All rows are made from the same 11 directions, up to rounding. Whole rows:
[[  5 -12   5   7  12   9   3   6  10 -13  -4  -3  -7   3   3   8   4   6
   18   1   8]
 [ -1  -8  17  -6  22   0  22  13  10   0  -7 -10  15  -1 -13  15 -14 -11
   24 -17  29]
 [  8  -7   1   2  14   0   3  10  -3   9  -9  -9   3  15  18   9  23   6
    9  14 -13]
 [  3 -23  -9  25  19   9  -8  -8 -23  -3  10  32 -20 -20  17  -4  21  49
  -29  27  13]
 [-20  18   3   1 -11 -17   2   4 -15   1   0   1  14   4  -7   2  -1  -5
    2  -4  14]
 [-10   5  -1   2  17  -6   2   4  11 -17   1  -1 -16  13   4   8   5  -7
    8  -5  -1]
 [-23   2  10  24 -17  -7  11  13   2   2  22 -14  -4   0  -1   6   8  24
  -14   0  14]
 [ -5 -15   9  -1  27 -12  26  -8   0  23   3   5  26  10   6  18  -1 -43
   14   1  25]
 [ 20  18  -6 -18 -37  21 -21 -13  10  -1  -6 -18  -2 -17 -26 -13 -19   1
   -4 -14 -20]
 [ 11  -6 -23   1  10  10  -1   1  29 -15   6  -7 -27 -10  -9  -2  -7   5
    6   5  -9]
 [ 14   9  -6  -8  25  14  -3 -10   1   1 -20 -12   1  -9 -20  13   3  -6
   14  -2  10]
 [  9   1  -7  11   7  18  -7  -7   7 -15  -8 -12 -10  -8 -14  16  13  11
   22   8  18]
 [ 13 -10 -14   1 -12   8 -11 -14   5   2  18   6 -17  -4  13  -2  10  12
  -18  15 -18]]

Rows cut short, each followed by the rest of it:
[  8  -9 -10   2 -20  11  -5 -19  13  -9  18   7  -6 -15 -11   1] => [-13  -6   4   2  14]
[  2 -11 -12  -5  14  -6   3   4  -9 -10   4  24  -2 -12  -1   0] => [-6 15  5  8 21]
[ -2  15 -28   5 -18 -13   3   9   6  37  -3 -23   4   2   1 -27] => [  2 -13 -24  19 -50]
[-1 -4  8 -9 -2 -6 12  3  0 16 15 -5  8 -2  1  5] => [ -6   2 -15  -8   2]
[  7   7   8   7   0  21  -9 -15   8   5  -6 -15 -13 -10 -12  -7] => [ -2   2 -22 -12 -16]
[ -4  -8  20  13  20   7   9 -29   3   2 -15   1  25  15  -2  27] => [  6 -61  40  -3  38]
[ -4  -3 -18  -6   6 -14   6  17   7  -2   3  13 -10  -7   1 -25] => [-21   3 -13   0 -17]
[  5  -4   2 -12 -14  -5  10  17  14  -6   8 -20  11  16   4  22] => [ 7 -3 36  2  7]
[  0  14 -25   4  15  -1  -1 -14   0   6 -10  -4   1  -9 -19   3] => [  3 -18   8  13   8]
[  3   8  11 -19  -3  -8 -14  23 -27   0 -20  12   4   8  17 -23] => [  1  30 -17  -7 -32]
[-11  14   5   7 -20  -7  14  20  15  22  23 -47  -3  12   2  13] => [ 19  18 -19   0 -21]
[ 12 -13  36  -7  28  13   7  17   1   7 -16 -15   0  15  19   6] => [ 10  16  -7 -19 -19]
[-11  -3 -15   7  -3 -16  13  36  11 -19   2  -5  -2   2  -4  -2] => [-4 16 30  9 13]
[ 32 -34 -13  12  36  24   3 -14 -10  22 -11  10   3 -23   6   6] => [18 18 -2 31 13]
[-12  -9 -26  12  15 -24  22  19  20  10  14  -8  -7  16  16   2] => [ 10 -15   8  23 -12]
[ 34 -14 -24 -20 -12  10  -6  11  22  -2  -4 -14  -4   6  10  -2] => [  4   1  28  18 -32]
[-23  29 -29  -1  43 -22  -4 -47  -8  -3   2  27 -13   5 -12  16] => [  4 -58  -9   5  17]
[ -7  -4  -1  -8   6 -15  18  15  -6   7  11   5  13  -7  -6   6] => [-10   9   0  -2  23]
[-14   7  28   2 -13   3  -2   1   0  -2   0   4  -4  -7  -7 -24] => [-28   2 -33 -33 -10]
[  8 -25  17 -17  -1 -17  22  24  -8  31  -7   5  42  18  27  -9] => [ -8 -22  13   1 -10]
[ 12  16   3 -42 -11  -6  -5  10  -5 -11  -9  -9  21  10 -11  19] => [ -6  -5  37 -14   8]
[ 10  -3 -13 -14 -29  -6  -1   8   8  20  25  -7  -8  -1  14 -16] => [ -3  17 -35   6 -42]
[ -5   9  -3   5 -43 -13  -4  13 -32  23  -6  -2  36  -2   2 -11] => [10 13  4 20  4]
[-15  24 -19  -3  -9 -15 -12  -2  -2 -11  11   5 -20   3  -2  -7] => [  3   6 -19   2 -17]
[ -8 -10  36   9  -8  -2  13  29   3   7  -7 -19  13  21  19  -4] => [  4   6   4 -14 -13]
[-14  -4  25  17 -78   3   3   0   9   2  32 -18  21   2  -4   3] => [-8 -3  8 -8 19]
[ -4  17 -31   1 -13 -10  -3 -10   4   1   3  -5   3  -2 -15   4] => [  3 -21  16  17   5]
[ -3  -8  11 -10  -2  -7  -4  13 -17 -17  12  21  -6   3  17   4] => [ 6 37 -6 -3  8]
[ 14  -5 -10 -29  -2  -3  12 -15   5  16  33  -2   8 -12 -10  29] => [-6 -1 -5  0 22]
[ 14   4 -28  -9 -16  -1   2  -2   8  15  -1 -17  14  -4 -12   4] => [  2 -16  22  19  -3]
[ 12 -25  18  29   3  31   3  12   9  -9  -3 -18 -11 -14  -1   8] => [14 45  8  5 18]
[ 19 -22  35 -21  -1  22  -6 -12  20 -25   1  13  -7   7   9   1] => [-25 -17  12 -35  -2]
[ 18   5 -27  12 -17  19 -33 -21 -24 -10  -9  10  -9 -13   0   3] => [33 32  7 37  3]
[-23  -3 -23  41   3 -12   8  13  19 -10   7  -2 -24   4   6 -15] => [ 7 -1  0 21 -8]
[ -6 -10   0   3 -18  -8  -2   5  11 -12  26   7 -17  15  24  -2] => [  6   7  -9   4 -17]
[ 15   6  -5 -32   2   5  -2  12  12 -14  -5  -1  -6 -15 -21  -9] => [-31  10   4 -22  -4]
[ -9 -32  -1  22   3 -15  27  28   4  11  10   7  15   2  18  -6] => [-1  4 13 19 16]
[ 18 -10 -11 -22  12  -2   2  -3   1   7  11   4  -2   3  11  15] => [ 9  5  1 10 -5]
[  6   7 -23   0 -25   1 -17 -14 -15   3  10   9  -2 -11  -2  -3] => [11 16 -9 21 -2]
[  6 -24  11   8   6   1  13  21   5   7   0  -7   6  12  23   4] => [13 11 11  9 -5]
[ 15  -8 -29  -5   7   3  -5  -6   0 -11  -1  14  -4 -12  -6   5] => [ 2  4 22 22 14]
[ -5  -7 -11  20  14   6  -1  -2  -7 -19   9  13 -17 -20  -9  10] => [10 37  1 14 35]
[-10   1  33  23  -8  23   2  -2  27  -7  -2 -22 -18 -10 -18 -17] => [-24  -1 -23 -36  -8]
[ -7  34  -1 -10 -26  -5 -12  -2   9  -5 -16 -25   8  19 -12  -2] => [ -2 -34  20 -12 -22]
[  1  12 -10 -17  -9  -8 -10   2  -9 -11 -22  19  13  -7 -15 -23] => [-27 -19  16  -7   1]
[  9 -15  -2  14  18   8  10   1  -1  15  -2 -12   5   1   8  17] => [24  8  9 20  9]
[  4  -1 -10  -2  45   1   3   5  26  -8   0 -12 -38  17  15   9] => [ 16   0  -9   0 -34]
[ -1   9   5  20   8   8   8  17 -19  24 -33 -23  26 -19 -24  -7] => [ 5 19  6  6 17]
[  9  15   1 -39 -10  -4  -1  11 -10   7  16  -8   2 -14 -15   7] => [-11  38 -24 -18  -3]
[-26  -8  21  22 -57  -7  -1   9  12 -23  31   8  -4   7   9 -14] => [-16   3  -2 -12   8]
[ 24 -30 -16 -12  28   5  19 -14  24  25   8   4   4  -7   5   2] => [-14 -36   2   9  -5]
[ -6  11  -3  15  -6  15 -14 -31  16 -18   3   0 -23  -7 -16  -2] => [ -6 -21  -6  -9   1]
[ 19 -13 -19  -4  15   1   3   1  -2  28 -17   5  10  -8   7 -23] => [ -5 -12  -9  17 -26]
[ -5  19   9 -23 -30 -12  -5  12  -2   4  15 -15   0  16   9   0] => [  2  11 -17 -14 -30]
[-10  -1 -12 -10  -7 -37  -2  26 -24   3   3  22   9  33  45  -9] => [ 23   6   2  25 -30]
[ 19 -10  18 -17 -21  11 -16 -13 -21   8  -5  17  17   2  17  -6] => [  1   2  -7  -3 -10]
[  9   4 -37  -6  14  -1 -10  -4  25 -10  -8   9 -31  -6  -3 -30] => [-18 -18 -10   5 -42]
[ 13  -1 -10   2  -5  12  -3  -3 -11  20   6 -10   0 -22  -8   1] => [ 10  35 -22  13   0]
[ -4  -2   3  23  25   3 -13  -5 -21  -6 -29  15  -5  14  21  -5] => [29  0  5 17 -9]
[-10  -5  11  13  11   8  13 -17  13  -4  27  -8 -12 -11 -15  27] => [  0   3 -10 -11  37]
[ -4  28 -22 -25 -25 -21 -17  42   0 -38 -26  -1  -1  18  -3 -20] => [-10   8  44  -1 -26]
[  1 -35  11  23   9  -3  27  20   8  30  -1  -8  19   9  25  -8] => [  6 -10   4  16  -5]
[ -1  -3   3  -3   0 -10   3  -1 -20  28   2   9  15   2  15  -8] => [  6   1 -26   7 -12]
[-11  41 -10 -20  16 -12   9  17  28  -8  -4 -46 -15  14 -27  19] => [ -2 -11  11 -23 -16]
[  5   8  -9 -13  44  -4   8   0   5   1  -3 -15  -9  13   0  34] => [24 -2 12  4  4]
